The first 4 rows are patterns. Each new row is the sum of 2 different patterns, raised or lowered, with some noise. Before adding, each is slid sideways (what falls off one end comes back at the other) and multiplied by a number that may be negative. Names go in the order of the patterns.
Some rows, each with the names of its patterns after it:
[  8   2   3  25  -4  -7   5   5   3  -2 -11  -1  -3  -4  -9   0  -9   3
   1   7  10 -25   8  13   0  -7  -3   0 -12   1   5  -2 -16   3 -10  -3
   6  -4   1 -13   5  -1 -16] -> U
[-15  -5  13  15   9 -14  -2  -5   8   3 -22   8 -10   1  -4   7  -5 -10
  11 -18  -9  13  -7   6  -8 -10  -9 -10  -8   2  -4   7  -7 -12  -5  -1
 -16  -3  20  15  20   1  -2] -> Z
[ -2   0 -25   8 -12 -25  -1   5  14   0  -3  -7   0   1  -6  -1  14   2
  -6   0  10  -1  -4   5   1 -13  -4  -9  -3  -2 -11  18   2  10   5  -2
   6  -6   0  12  -5 -25   5] -> L
[  3   5   3  -4  -3   0  -4   3  20   5  -5   3  -2  -8   2   5  -1   0
  -5   1   2  13  -2   2  -8 -13  25  -2  10  13   1 -23  17  -4 -20  -4
   1  -8   3 -18  -7   9   0] -> B

New rows. What belongs after each?
[-21  -4  23   5   0 -16  13 -13 -10  10  11   2   9  -4  -2  11   3   3
  -7  22   6 -13  13  16   8  26   6   2   2   8   2   2  -6  -3  18   4
   7  11  -3  14   4  13  25] -> U L
[ 19  -3  14  -6   3  21   0   6   0  -4  -3  -8   0   4   5  15   7   2
 -12  12   1   6  21  20  27   1   6  -3   2  11  22  11  -7  11   2  15
   3 -10  15 -12  14   7  17] -> U Z
[ -5  -7  24  12   3  36   9   0  15  29  16  16   3  10  20  -9   0   0
  -7  15   5  23  20 -26  23  47   5   5   6  35  -9  22  39  10  -9  -1
   1  12  23   6   8   3  17] -> U L
[ -5   6  -4  -4 -10   8  -5 -13   8 -20  -3 -11  -2 -13 -12  10 -22 -10
   7 -25  -3  -9 -15 -12  -8 -14  -7  -7   2  -9 -18 -12 -16 -17  -7  17
  19  -4  -3 -14 -28  -9  25] -> Z B
[19 -6 29 20 30 -3 30 23 -8 19 25 19 24 24 12 19 21 17 28 34 27 19 27 31
 27 18 25 18  3 35  8 12 22 16 40 24 38 25 15 29 27 19 40] -> U L
[ 17  19  -4  -5 -14  -6   1   6  -2  -2  -1  -1 -11   5   0   0 -15 -10
  16  -8   4  16   0  -8  10  -2  -6 -17  -3 -14  -4 -11 -11   6  -2 -10
   5  19  -8  -2  -3  13  -6] -> L B
[ 14 -15 -18 -23  -9 -12  -1 -17 -17 -19 -26  -2 -26 -24 -16 -16 -11 -11
  -7 -17  -9 -11   6 -16  -5  -6 -34 -14 -24  -5 -18 -18   5 -23 -26 -16
 -22 -17  -8 -20  -2 -24  -5] -> U L
[  4  16  33  14   3   7  24  -2   3  14   5  16   2  -5   3  -5   6  15
  14  27 -18   8  16  11  -9   6  30  14  28  15   8 -16  11  14  22  26
  -4  10  -5  23  13 -24  27] -> U Z
[  7  10   6   3 -12   5  -7  11  18 -14   3   4  -7 -16   5 -29   2  14
  14   3  -5 -17   4  17  -4   4  -8  -7  14  -4   9  -2   4  -7 -11   2
  -7  12   7  -5   3  -9   5] -> Z B
[  4  -1  15   1   4  11  -1   6 -20   5   0  -5  -1  -6  12 -10 -15   9
  -8  -6 -18 -27   1  -1 -10   1  -3   4   7  -3   8 -16   2 -13   0  -5
 -12  -8 -14   9  -9   3  -9] -> U L
[-24  -7   6  30  -5  -5  18  -9  -3 -18 -26   3  -9  -6 -10   4  -9 -29
   2 -15 -12  -4 -10   4 -19 -14   0 -12  -2  -2  -7  11 -27 -17 -19 -13
 -17 -15  16   9  -1  -2  17] -> Z L
[ 22   2  11  22  14  19  20  17  23   1  10 -12   5  15   4  19  19   0
  12  37   9  19  11  34  -4  25  35  21  20 -22  15   8   9  12  32   6
  17  18  16  18  20   0  29] -> L B
[20 35  9 18  6 35  6 29 31  5 16 34 -1  9  6 23 19 26 12 18 17 19  9 24
 29 16 14 30 15 -1 14 -1 13 20 29 13  4  6  5 29 13 20 10] -> Z B
[  1  -5  28   7 -10  -6   7  -1   7 -14   2   6  11  10  21  20 -19  12
  22   5   4  20  11  -5  12  14   0  -6  15  -3   5   8   6  11   6  11
   8 -12   6  31  10  39  15] -> U B
[  2  17  -4  -3  16  17 -10   2  -8 -12   5  -3  -8  -7  -8  -2  12   1
   1   6   4 -17   2  -1  -6  -7  -4  20 -14 -14  -1   9  -1  -3  -1   0
  -8   4  24 -27   8  -6 -20] -> U B
[ 10 -17   8   5   4  -7  -5  19  10   6  15   4  10   8 -15   6   8   0
  -2  16   3 -20 -13 -20 -15  -3  17  -1 -12 -10 -11   9   3   3  -5  -5
  18 -18  10  -3   9   4 -14] -> Z B
[-13  -7   5   1  -9 -12  -3   1 -10  -1   0  -7 -20 -16  22 -16 -23  -5
  -1 -18 -13  -5 -11 -14 -15  20  -9   9  -1 -14   0 -13   2  -3 -11 -15
  -9 -12 -12 -51   3 -12 -31] -> U L
[-23 -22 -14 -26 -21   1 -16 -21  -8 -24 -13 -12 -19  -5 -27 -25 -13 -28
  -7 -29  -4  -2 -33 -20  -7   0 -12 -16 -29 -15 -15 -23 -23  -6 -22 -16
 -14   0  -6 -37  -5  -3 -22] -> U L
